Each new row is followed by its nearest point in the smallest flat space through zero that holds the last named rows.

z_363 (3 x 9)
[[-18  -4   0  -7   3   3   7   1  -1]
 [ -2   9  -1  -9 -14  -5   9  -9   5]
 [ -1  12  -4  -1  10 -20   0  -3 -10]]
New rows:
[ 10  -5  -6   6  -1 -12  -1  -5   1]
[ 9  5 -1  3  0 -6 -3 -1 -1]
[-20 -13   2 -11   3  10 -13  -1  12]
[-15 -12   2  -4   1  13   4   5   3]
[-14  -9  -3 -35  -3  20  28  -9   1]
[-29  -5   1 -18 -13  12  18  -5   9]

z_333 (3 x 9)
[[ 15   9 -12  10   0 -15  -2  23   0]
 [ -7 -18 -16 -17   0 -12  16  10  -9]
 [ -8  15 -23  -9   7  25   9  -5  -2]]
New rows:
[ 21   6 -10  -2  -9  -2  -3  -3  10]
[ 6  8 -4  6  1 -1 -3  6  1]
[ 9 -1 11  0 -7 -6 -8  0 -5]
[ 4 -3 10  5 -2 -7 -5  1  2]
[ 6  5  9  9 -1 -1 -4 -6  2]
[ 4  4  9  8 -1  0 -7 -3  4]

z_429 (3 x 9)
[[-16  -1 -10  37  13   9  -7   6  19]
 [  7  12  -2  21  11 -14  -9   3   9]
 [ 18  -4   1  31   4 -13  -7  12  21]]
New rows:
[ 13 -12  -1 -17  15   9  -9 -17   2]
[ 2 -2  2 -9 -4  1  2 -1 -5]
[ -3   3 -15  -7 -13 -13  -8 -10  -7]
[ 1  7  1 -8  1 -4  0 -4 -7]
[ -7  16  -9  -9  -7 -19  17  19 -17]
[  2  10   2 -12   1  -7  -1  -5  -9]
[-11  -5  16  16  14 -17   9   4  19]
[ 3  0 -2 19  5 -3 -4  5 11]
[  4  -8 -10 -17  -2   9  14  15 -19]
[ -1  -8   3 -17  -9   7   7  -2  -7]

z_160 (3 x 9)
[[  7 -24 -15  -3  -8  -1   5  -2   3]
 [ 11 -11   6  10  -5  -5  -6   7   1]
 [ -3  15  11  -8  -5  -6  -3 -12   3]]
New rows:
[  6 -18  -3 -27   2 -14   0  -9  10]
[  4 -12  -8 -12 -13  -6   4 -15   6]
[ -7   7  13  28   8   8   2  -2 -17]
[-2 11  9 12 11  4 -5 14 -5]
[ -2  -2  -7  11  -6   8  35 -28  -3]
[ -6  -4 -13 -13  -2   3   8 -10   2]
[ 13   7   8   5 -16  -2  11  -6  12]
[ 5  0  8 -2 -9 -8 -4 -7  4]
[ -9  10  17 -21  -7  -3  -5  -3 -13]
[ -5  16  10  -8  -3  -4  -2 -11   2]
[  9  -7  10  19 -12  14  -2 -32   9]
[  7  -5   6  -3 -11  -9  -4  -7   5]

z_135 (3 x 9)
[[ -6  -1  15  12 -10 -12  22  12  -1]
 [ 23  27   1 -12   8 -26 -15 -18  -6]
 [-22 -12 -11   9 -21 -10  -7 -15  -9]]
New rows:
[ -6 -17  -2   4   1   1  14   6 -20]
[-10  -8   2   7  -7   2   8   5   0]
[ -4 -17  12 -15  -5  -5  -1  12  14]
[-3 -4  3  3  0  5  6  7  2]
[-9 16  4 19  6  8  7 16 12]
[ 1 -2  8  3  2  5 13 13  4]
[-13 -20 -10 -17   4   4 -18  18 -14]
[ -8 -11 -11  -1   0  15  -8  -3   1]
[  1   6 -11   6  -6  -1  10  -4  -6]
[-3  0  0  2 -4 -5  1 -2 -2]
[-12  16 -16  -7   1  -1  16 -10  10]
[ 0  1 -1  0 -1 -2 -2 -3 -1]

z_773 (3 x 9)
[[ 10 -16  -6 -22 -19 -15 -18 -17  -5]
 [  7   9  -8   6   6  -5   4 -24   3]
 [ -5  -4   1   1   5  -7 -11 -28 -17]]
New rows:
[ -3 -10  10 -19  -5   9   4   2 -15]
[ -6 -10   6  -7  -5   0  -9   6  -9]
[ 16 -14   2   9   6 -14  -5  12  30]
[10  3 -6 -5 -7  0  6  9 14]
[  5  11  -4   2 -19 -11  -9  12   6]
[ 7 -2 -4 -8 -9 -2  0  8  8]
[  1   3 -24  20   1 -10  10   3   4]
[ 6 10 -5  6  4  1  9 -4  9]
[  2 -11 -13  18  19  11   4 -16  -7]
[ -4   8   0  12  12   1   3 -16  -6]

z_480 (3 x 9)
[[ 14  -7   1 -12  16  11  -6   5 -22]
 [ 24 -10  22 -21  -7  13 -13 -20   0]
 [ -8 -14   8  17  13  13  -2 -12  -5]]
New rows:
[ -5  11  13 -19 -30   0   2 -12   1]
[  9   5   8 -13 -19  -5  -3  -8  15]
[ 4  1 25 14 -5 23  2  6 -1]
[  0  -8   9   5   3   8  -3 -11   0]
[ -5  -3  -2   9 -15  11  17 -10  -6]
[-6 -2  3  8 -1  1  1 -6  5]

z_118 (3 x 9)
[[ 28   2  -3   5   9  -3  -2   4  11]
 [  9   5   7  16  -3  11 -15  17   9]
 [ -2   7  19  12  13  18 -13  15 -28]]
New rows:
[ -3  -3  17 -16  15 -18   9  11  11]
[ 4 -1 -3 -4  4 -4  5 -5 -1]
[-24 -13   4  16  10  -8  -6 -22 -20]
[-19  -1   4  -7   2   2   4  -6 -20]
[-15   3   7  -7  -7  15  11  -3   0]
[-17  -1   2  -2  -7   2   0  -2  -5]
[ -4   9   6   3 -17  11  -7   0   1]
[-9  1  4  6 -9  6 -7  7  3]
[ -5 -14 -21  14   9  -1  -4 -18   5]
[ 1 -2 -5 -4 -2 -5  5 -5  5]
[  0   1   2   3 -10   6  -8   1 -16]
[-6  2  6  3  1  6 -4  4 -8]

z_828 (3 x 9)
[[ 21  27 -15  28  38 -16 -23  -5   3]
 [ 23 -12   2   8  22  -2  -6 -19  -4]
 [ 10   7   2  10  15   5   2 -32   7]]
New rows:
[ 13 -12   8  -7  14  11   1  -7 -10]
[ 13 -17   5  -1   7   2   0 -10  -5]
[  3 -10 -19   3  -1  17  15  -8   2]
[  0  -5   4  -2  -2   5   5 -11   1]
[15 15 -8 -3 -1  3  6 -8  3]
[ 1  8 -1  5  4  1  0 -9  4]
[ -4  19   5 -17  -7  14  -7  -7  18]
[-12  14   0   0  -8   6   7  -8   8]
[-20 -16  -5  -2 -18  16   5 -17 -18]
[ -7 -11   8 -11 -14  10  13  -9   1]
[  2 -11   1  -5 -13 -11   4  -5  14]
[-2 -6  3 -5 -5  4  5 -2 -1]

z_104 (3 x 9)
[[  3  -9 -14  -3 -10 -10   4  -1  11]
 [-24 -14 -41  -6  -3  33  12  -3  10]
 [-23   4  -4  -6   1  21   4  15   8]]
New rows:
[ 2 17  2 -1 -4 -4 -2  6  6]
[-1  4  7 -2 -2 -5 -1  7  4]
[  2  -7  21 -11   8  -2  15   4  19]
[-3  4  8 -3 -4 -6 -1 11  7]
[-15   6  29   9   9   4   2 -10  -4]
[ -2  11  19   3  10   7  -5   4 -11]
[ -5   9  -5   8  -3   6   1  -5 -13]
[-1  1 -1  2  5  9 -1 -5 -7]
[  6  10  -1  -9 -16   2  -1   2  -2]
[ 0  0  1 -1 -2 -4  0  3  3]
